There are 3 ways to turn a row about zero (a turn may also mirror it). The second row of each pair is the first, turned, with some noise. The first 30 pairs use one turn. New pairs use 3 turns, one after the other, and a turn may come again.
In the rows, zero is written as 128.
Some pairs, each with its turns in order after it:
[122 134 129  94 119 166  62 171 129]
[132 156  73 135 169 141 115 185 113] -> Q358

[184 135 133 133 147 140 180 156 131]
[115 149 145 168 186 118 152 105 102] -> Q307

[176 118 152 144 104 163 138 120 114]
[153 105 149 173 147 161 127 124  98] -> Q307

[ 95 117 145 145 156 126 165 137 170]
[111 152 180 103 127  84 121 124 116] -> Q307

[ 62 186 134 114 127 195 140 126 138]
[ 68 146 113 122 161 153  96 150 198] -> Q358

[157  91 150 125 209 149 107 109  97]
[147 203 145 124 133 186 100  93 118] -> Q307

[146 110 174 109 123 100 140 114 141]
[ 90 136 112 104 152 117 133  93 102] -> Q279

[105 109 180  90 148  92 153 156 114]
[ 68 139 168  91 127 136  98 108 111] -> Q279

[117 145 187 138 112  63 110 148 163]
[140  70 136 173 149 124  66 114  94] -> Q358

[132  93 114 136 105 182 169 167  95]
[166 172 132  81 170 144 153 113 157] -> Q358

[ 98  89 169 145 114  99 160 122 102]
[145 135 145 155 143 125 118  53 130] -> Q358

[ 80 164  98 178  93 125 114  88  89]
[165  81 126 156  78  95 137 162  81] -> Q279

[123 158 131 134 122  89 153 147 146]
[ 83 111 135 132 148 100 130 120 146] -> Q307

[165  93 158 124 178 142 104 165 190]
[101 154  89 124 135 178 128  71 189] -> Q279

[ 96  66 139  75 128 113  75  95 130]
[118 159  92  90  63 169  91 164 105] -> Q307

[151 146 113 171 114 216  97 149 144]
[159 118  79 196 136 146 105 163 183] -> Q279

[148 169  66 129 155 153 134 173 109]
[158 151  93 123 176 104 175 105 154] -> Q307

[146 130  98 139 146 107 137 145 153]
[ 97 145 132 129 135 121 170 107 131] -> Q307

[153  72 167 137 142 178 136 136 180]
[128 174 197 111 171  99 120 159  97] -> Q358

[154 132 114 183 155 133 114  87  64]
[166 153 142 150  48 156 155 136 160] -> Q358

[133 169 119 155 149 168 118 156 145]
[143  93 116 160 137 140 122 129 176] -> Q279

[106 122 135 156 141 148 126  96 146]
[146 131 170 125 101 130 126 140 130] -> Q307

[153  76 124 127 130 135 113 206 163]
[112 124 111  95 147 134 167 104  44] -> Q307

[131 149 115 178 114 144 178 151  93]
[172 112 156 100 140 157 137 107 187] -> Q358

[104 127 125 150 152 128  55 170 122]
[120  99 111 128  80 197 112 145 141] -> Q279

[115 110 153 136 123 134  62  95  87]
[122 120  69 109  75 122 104 149 111] -> Q279

[124 165 103 131 161 125 123 119 144]
[103 104 128 141 109 126 143 161 144] -> Q358

[188 137 128 141 102  73 144 139 168]
[150 126 117 119 192 155 159  87  94] -> Q279

[157 110 109 152 173 124 107 184 122]
[173 121 141 152 147 137 184 170 117] -> Q358

[146 142  46 156 121  93 184 185  75]
[217 116 215 130 163 162 103 142 104] -> Q279

New pairs, each followed by its turns in order:
[125 119 194 117 124 174 150  83 136]
[ 85 107 100 104 148  71  98 106 106] -> Q279 Q307 Q358

[124 153 101 136 122 162 186 114  96]
[108  92 134 149 120 167 112 107  68] -> Q307 Q358 Q307

[ 87 179 124 112 143 166 133 149 139]
[137 164 161 121 108 128  64 126 117] -> Q307 Q358 Q279

[109 124 143  95 147 136 164 128 123]
[106 155 128 132 121 124 162 129 154] -> Q307 Q307 Q279

[181 135 151 108 119 116 185 126 136]
[ 94 135 140 129  94 122  86 125  69] -> Q307 Q307 Q358

[ 99 166 139 106 100 180 168 140 112]
[104  95 158 120 195 158 130 145 155] -> Q358 Q307 Q279

[106 149  99 141 137 187 141 128 100]
[111 112 191 144 149 106 130 124 160] -> Q358 Q279 Q358

[166 103 162 138 148 125 134 154  92]
[ 93 118  96 141 156 118 113 160 165] -> Q358 Q358 Q279

[104 178  99 108 114 167 125 165 135]
[118 159 113 152 134 140  58 122 142] -> Q279 Q307 Q307

[146  74 135 150 150  49 184  96 118]
[122  99  79 150 120 114 185  78  64] -> Q279 Q279 Q358

[101 135 149 150 112 136 152 110 100]
[121  91 116 139 132 168 126  94 137] -> Q307 Q358 Q307

[141 131 141 197 127  59  95 119 184]
[126  46 171 169 138 158 169  96 144] -> Q279 Q307 Q307

[159 138  66 131 106 122 105 113 137]
[143 117 154 132 135 122 108  84  74] -> Q307 Q307 Q279

[113 142  97 153 128 107 169 145 122]
[138 177 142 157 119 151 112 143 132] -> Q279 Q307 Q358

[163 112 109  82 160 107  77  66 136]
[ 80 103 180 111 157 114 103  78 158] -> Q279 Q279 Q279

[ 99 121  86 117 123 153 140  94 132]
[135 179 104  88 137 142 123 137 128] -> Q307 Q358 Q279

[143  55 156 111 142 124 131 153 124]
[130 128  80 131 170  87 135 154 161] -> Q279 Q358 Q358

[149 126 126 117 114 118 109 145 163]
[132  87 140 124 114 150 120 137 118] -> Q279 Q307 Q358

[116 170 136 103 122 110 125 122 119]
[105 132 158 105 149 118 133 149 126] -> Q307 Q307 Q279

[123 147 136 114 205 142 153  82 164]
[176 142 134  61 118 150 129 113  79] -> Q307 Q358 Q307

[146  99  92 144  80 156 121 175 112]
[140 145 130 100 146  93 121  85 189] -> Q279 Q307 Q279

[ 82 110 142  83 146 147 168 115 130]
[124 188 127 117 116 127  94 158 150] -> Q307 Q279 Q279

[145 157 159 106  86 144  94 117 116]
[103 143 127 134 191 125 133 101 136] -> Q307 Q358 Q307

[186 149 146 163 146 104 108 152 147]
[122  84 120 150 121  89  77 112 134] -> Q307 Q279 Q358

[154 165 117 127 115  91 150  76 150]
[117 138 109 136 107 157 135 116 201] -> Q358 Q358 Q307

[141 119  77 132 144 107  98  80 107]
[162 129 139 147 124  72 144  83 132] -> Q358 Q307 Q358

[155 124 162 125 117 152 143 176 110]
[127 129 102 104 110 112  95 139  89] -> Q307 Q279 Q358

[120 141 141 127 171 117 130 144 134]
[133 100 143 114 110 152 141 134 145] -> Q358 Q279 Q307

[ 86 156 151 158  89 172  97  84 195]
[134 172  74 121 114  88 108 203  73] -> Q358 Q307 Q307

[116 160 129 178  99 161 161 175 123]
[186 101 165 123 130 159  91 159 118] -> Q279 Q358 Q358

[145 163 144  82  96 155 121 125 160]
[168 122 171 103 141 161 136 166 111] -> Q307 Q279 Q307

[165 117 196 126 159 163 118 146 106]
[103 115  98  57 175 131 120 128 118] -> Q279 Q307 Q358

[111 129  79 121 103 145 130 210 118]
[ 93 143 122 169 189 157  90 167 126] -> Q307 Q279 Q307

